The same things were measured in two ways. Each way mixes the same 9 hidden numbers, adds some noise and spreads widely along 5 directions of its own, which tell nothing about the thing.
(in the rows, 128 means zero)
Some things both ways: the first way, then the second way.
[189 145 135  86  95 160 158 135 107  94 120 129 107 133  70 165 192 151
 147 127 138 151 105 133 136 134]
[110 125 135 110 140 104 168 121 126 128  93  94 103 134  88 124 169 158
 115 141 123 112 103]

[ 98  96 105 160 103  92  78  90 153 117 149 147 150 126 127 158  85  94
 119 113 125 115 108 105 124 121]
[155 188 141 174 170 121  94  98 119 116 160 163 132 149 111 129  89 141
 119  87 148 145 116]

[168 143 107  86 125 178 169 121  84  87 112 146 150 177 118 126  99 112
 131 107 140 103  92 110 129 108]
[147 183 156 179 193 212 121  95  85  98 166 123  80 195 117  95 104 163
 149 156 155 108 119]

[110  88 112 194 158 206 118 132 111  74 174 128 106 155 160 128 120 122
 162 113 138  49 139  33 156 122]
[135 146 202  75  96 183 147 148  91  99 162 150  19 217 153 112 162 119
 134 227 153 138 112]

[149 120 142 109 149 168 116 101 131 137 119 124  93 147 134 124 124 103
 113 103 129 131 120 139 180 171]
[140  62 182 113 146 143 153  86 149 143 106  99 100 144 114 112 156 170
 130 173 120 113  89]

[147 125 143 117 104 106 137 107 114 124 116 160 130  84 100 121 124 126
 114  98 123  91 125 115  74 145]
[159 179 115 140 101 121  88 122 132 148 146 167 159 128 120 110  98  89
 156 108 128 135 163]

[135 113 142 173  81 149  93  74 161 112 128 102 140 125 107 164  93 111
 136  97 154 114 104 136 144 115]
[ 97 141 127 128 127 175 106 159 159 147 121 137 119  87 124 129 175 184
  97 116 137 155  60]

[145 148 123 138 103 113 152  95 128 161 114 130 164 121 114 120 115 150
 119 112 131 152 119 181  83 141]
[123 154 124 152 172 164  70 112 153 121 185 149 157 107 130 112 100 160
 122  76 126 162 110]

[ 86 134 113 121 170 125 145 151 110 146 100 124  71 159 171 127  87 122
 109 147 118 135 117 158 167 142]
[109 100  82  84 103  53 144 117 195 160  85 114 228  23 128 123 140 158
 112 100  88 131  95]

[142  87 135 106  92 173  93 125 115  76 137 148  68 141  97 191 148 139
 136 105 157  78 102  64 178 134]
[153 148 158 117 130  54 184 140 104 126  89 121 101 180  99 147 153 128
  96 160 160 138 122]

[131 156 103 134 159 109 159 118 117 158 122 145 175 136 147  68 170 177
 117 160 122 140 178 140 109  88]
[155 171 190  90 100 156 166 158 102 120 135 129  52 213 129  89 152  90
 153 190 152 127 163]

[129 116 141 139 139 133  90  65 157 151 116 126 144 129 139 109  98 103
 103 110 135 117 134 139 165 121]
[138 124  82 144 175 147  87 140 118 118 163 138 164 146 150 146  80 156
 139 142 123 136 138]

[140 110 108 126 131 156 148 131  97  79 122 149 112 123 125 146 135 107
 114  90 117 114 107  88 104 138]
[161 215 107 119 111 166  96 130 104  82 135 169 146 134 105 101 127 101
 165 126  99  82 159]

[122 127 136  96  89 107 103 108 130  95 113 133 120 113 117 123 108  65
 122 115 131 146 114 123 120 149]
[169  26 196 126 150 106 132 113 161 182  99 130 129 126  87 169 165 185
  81 147 165 145  79]

[118 116 147 153 105 117 113 118 138 157 136 129  97  92 123 117 173 177
 133 134 139 133 164 133 120 156]
[140 135  88 110 120  11 133 120 147 172 181 125 148 134  88 140  64  86
 147  60 111 133 200]

[118  85 120 158 156 158 131 163 104 149 124 145  76 121 162 147  79 114
 135 113  92  83 110 102 166 128]
[141 126 204 115  91 125 141 108 162 180  85 145  71 129 104 107 171 124
 134 130 138 133  88]

[ 88 177  76 101 101 102 199 152  76  81 122 126 169 165 132 111 117 133
 150 174 136 194 110 135  49 110]
[156 171  77 143 175  84  92 134 118  77 197 153 172 139 109 160  73 139
 101  74 104 138 149]

[146 117 150 113  86 114  60  61 159 126 151 150 159 121 111  81 155 118
 127 115 163 105 170  98 140 144]
[154 163 146  70  68 112 161 181  97 151 106 159  73 185 128 126 136  78
 172 193 140 103 164]

[154 104 129 172 191 172 115 172 133 138 112 123  47 133 161 147 137 116
 128 119  94  75 143 123 233 108]
[140 145 139 169 166 135 162  24  94 150 177  83  83 174  72  98  72 153
 172 141 151  67 153]

[ 98 129 141 130 122 124 104 100 127 101 138 138 103 147 124 129  74 115
 132 124 161  52 118  99 130 155]
[135 159 171 104  38 107 156 117 151 165  92 130  99 123 151  93 170 103
 118 177 140 151  91]

[163  74 146 186 154 215 101  94 150 162 153 118  78 126 131 167 155 155
 128  81 124 105 125 118 201 168]
[ 99 129 116 106 167 162  94 125 117  81 164 132 103 158 150 119 120 149
 140 142  91 137 111]

[ 73 149 124  68 115 104 113 118 115 108 113 123 118 168 154  86  79  75
 129 165 148 163 124 130 146 148]
[132  87 134 162 155 168  85  94 134 137 135 129 117 124  91 152 155 184
 104 134 127 124  78]

[137 113 140 123 148 170 125  94 127 111 116 124 100 141 119 162  94 100
 113 100 128 104  88 117 160 146]
[120 130  69 113 127 126 101 146 140  97  97 139 190  95 168 135 140 149
 118 156  76 135  92]

Other things, the second way, with their names:
Q985: [105 145 162 101 117 112 147 153 156 146 104 132 121  98 114 124 181 169
  80 117 156 166  70]
Q895: [113 102 124  49  62  67 158 149 139 156  94 133 100 124 126 139 165 109
 135 167 100 113 117]
Q594: [181 113 163 159 179 152 102  85 116 139 155 148 106 163  42 146 118 150
 142 103 145  90 147]
Q96: [147 158  98  85  89  68 154 151  85 117  99 155 131 152 118 163 132 111
 133 186 130  93 141]
Q223: [144 159 122 162 161 150  78 123  89  85 200 139 151 191 167 139  92 138
  93 170 164 189 133]
Q283: [104 121 148 131 147  90 146  62 134 120 141  86 124 137 107 108 137 153
 101 126 135 150 104]
Q695: [135 182 114 143 105 113  93 115 142 145 145 150 186 107 125 108 111 111
 125 102 148 164 144]
Q987: [166 146 175 160 128 173  99 106 106 149 132 162  72 165  59 140 156 137
 130 128 162 105 121]
Q683: [157 111 126 140 141  49 142  93 122 169 183 116 109 158  73 157  76 126
 122  96 143 123 165]
Q840: [167 111 130 108  73  88 127 136 160 170 118 142 166 104 120 140 140 121
 106 143 134 142 129]
Q502: [154 157 172  99 149 154 144 133  89  70 136 139 137 176 119 117 156 151
  98 195 177 137 127]
Q214: [149 142 132 159 198  47 124  64 160 132 154 111 166 122  51 110  83 132
 124  17 112 131 160]
Q74: [108 130 119  61  84 124 153 138 145 153 106 119 149  94 104 102 165 128
 148 146 122 104 136]
Q926: [156 183  87 120 134 130  61 131 114  91 182 192 162 122  96 143  93 109
 148  78  98 105 163]
Q424: [ 96  98  97  82 115 114 109 136 137 153 154 145 133 114 157 155 105 149
 139 151 122 140 111]
Q886: [112 142 151 119 124  98 171 126 167 152 105  85 107 119 112  86 157 140
 113 109 117 154 106]
Q805: [142  99 128 107 121 126 109 166 144 121 113 138 144 134 138 142 164 137
 100 151 110 156 113]
Q394: [ 71 197  60 113 163 103  86 147 111  96 161 157 165 109 143 141  86 148
 131  85 121 156 119]
Q997: [141 141  97  61  49  71 156 154 116 140 125 148  88 140 124 148 129  88
 154 166  85  82 142]
Q773: [106 126 133 136 198 105 103 106 105  71 172 124 114 189 164 141  97 149
 101 142 123 186 107]
Q954: [122 129 120 144 155 135  76  84 141 123 162 147 120 127 126 128  98 142
 144  94  92 132 106]
Q629: [112 146 169 136 109 156 125 156 158 173 119 120 112 133 138  97 169 141
 106 136 171 197 100]
Q465: [185 138 193 145 149 133 137  81 132 159 174 143 105 149  47 123 111 152
 124  98 179 106 142]
Q256: [141 161 113 181 155 135 135  61 102 149 167  94 131 164 111 105  68 143
 153 148 160 114 151]
Q971: [173 123 145 153 127 161 124 113 101 159 163 124  74 181  43 140 138 130
 143 137 150  82 171]
Q437: [200  76 185 121 114 159 111 157 143 125  94 145  99 173 124 138 184 123
 109 181 108 138 113]
Q707: [144 166  93  82 135 133  83 174  97  74 144 190 157 158 163 147 105 102
 151 156 102 129 155]
Q78: [120 153  80 153 155  96 121  97 119 142 145 117 173 119 103 134  89 151
 134 109 138 122 140]
Q845: [112 132 148 160 204 202  56 105 119  76 156 141 113 171 140 113 133 157
 127 126 118 170 100]
Q233: [142 140  96 107 140  82  72 131 127  90 162 182 171 116 115 173 111 132
 108  91  99 136 123]
Q740: [151 156  89 143 192 156 101 128  85  69 150 140 154 164 106 140 107 150
 138 139 112  96 149]
Q923: [164 124 180 119 169 156 110  98 110  98 203 145 129 180 115 126 105 150
 112 154 172 146 145]
Q716: [105 118 116  95 104  96 114 158 181 154 113 142 149  65 126 144 164 162
  85  93 109 163  71]
Q236: [163  70 173  82 104  87 109 129 124 125 170 172  78 173 141 189 130 126
  91 173 130 156  99]

Some of these things the first way, each followed by its name:
[119 125 133 139 101  81 119  88 132  84 134 159 145  87  87 145 126 122
 114 110 134  76 120  85  55 130]
Q695
[136 152 125 109 159 118 150 137 109 100 105 143 122 144 128 113 106 110
 126 145 124  73 127 111 140  92]
Q256
[122 147 129 134 127  75 107 100 165 136 149 131 123 124  94 144 190 158
 125 161 132 158 148 151 128 152]
Q283
[142 119 149 123 110 154 127 143 116  99  97 118  78  98 131 116 163 117
 128 116 134 128 149 117 149 121]
Q971
[135 115 124  93 134 190 156 129  83 124 152 152  92 174 115 150 135 181
 149 134 150  97 103  88 148 166]
Q773
[127  98 127 108  84 127  85 100 132  85 130 140 117 107 120 129 144  74
 115  92 132 156 125  96 124 161]
Q594
[133 152 132  95 124 116 130 123 119 135 114 138 106 137 130  85 180 158
 116 144 148 144 168 146 135 150]
Q74
[127 105  93 128 159 173 154 171  81  78 118 157  70 154 146 157 163 156
 116 114 126  82 126  72 153 107]
Q502
[131  99 126 130  79 150 118 122 109  91 140 142  99 108 113 145 148 121
 131  85 139 133 117  93  96 180]
Q926
[ 95 154  93 111 119  72 160 179 103 162 122 137 119 133 151 101 143 149
 142 183 102 206 144 170 106 139]
Q233
[171 122 121  89 130 168 148 130 104 122 100 142 100 140 118 143 163 137
 111 106 124 148 113 135 160 130]
Q740
[ 80 147 107 103 138  88 124 115 125 173 141 135 150 163 165  72  90 114
 132 171 124 180 139 155 126 165]
Q954
[128  93 104 141 164 165 147 148  93 134 133 155 108 131 157 122 132 139
 126 118 101 105 132  84 142 122]
Q707
[116 101 122  96 129 151 115  65 118 127 152 156 144 149 119 127 125 131
 109 111 143 130 111  84 117 171]
Q845
[164 100 128 158 117 122 131 177 121 128 101 138  89  67 120 158 146 109
 135 112  78 122 125 125 143  95]
Q987
[100 115 147 122 106 138  96 145 126 153 122 122  52 137 156 107 134 156
 139 144 157 120 160 138 188 160]
Q683
[110 119 111 226 181  87 150 120 151 160 112 129 172  79 144 139 110 148
 116 150  76  89 144 130 106  24]
Q629
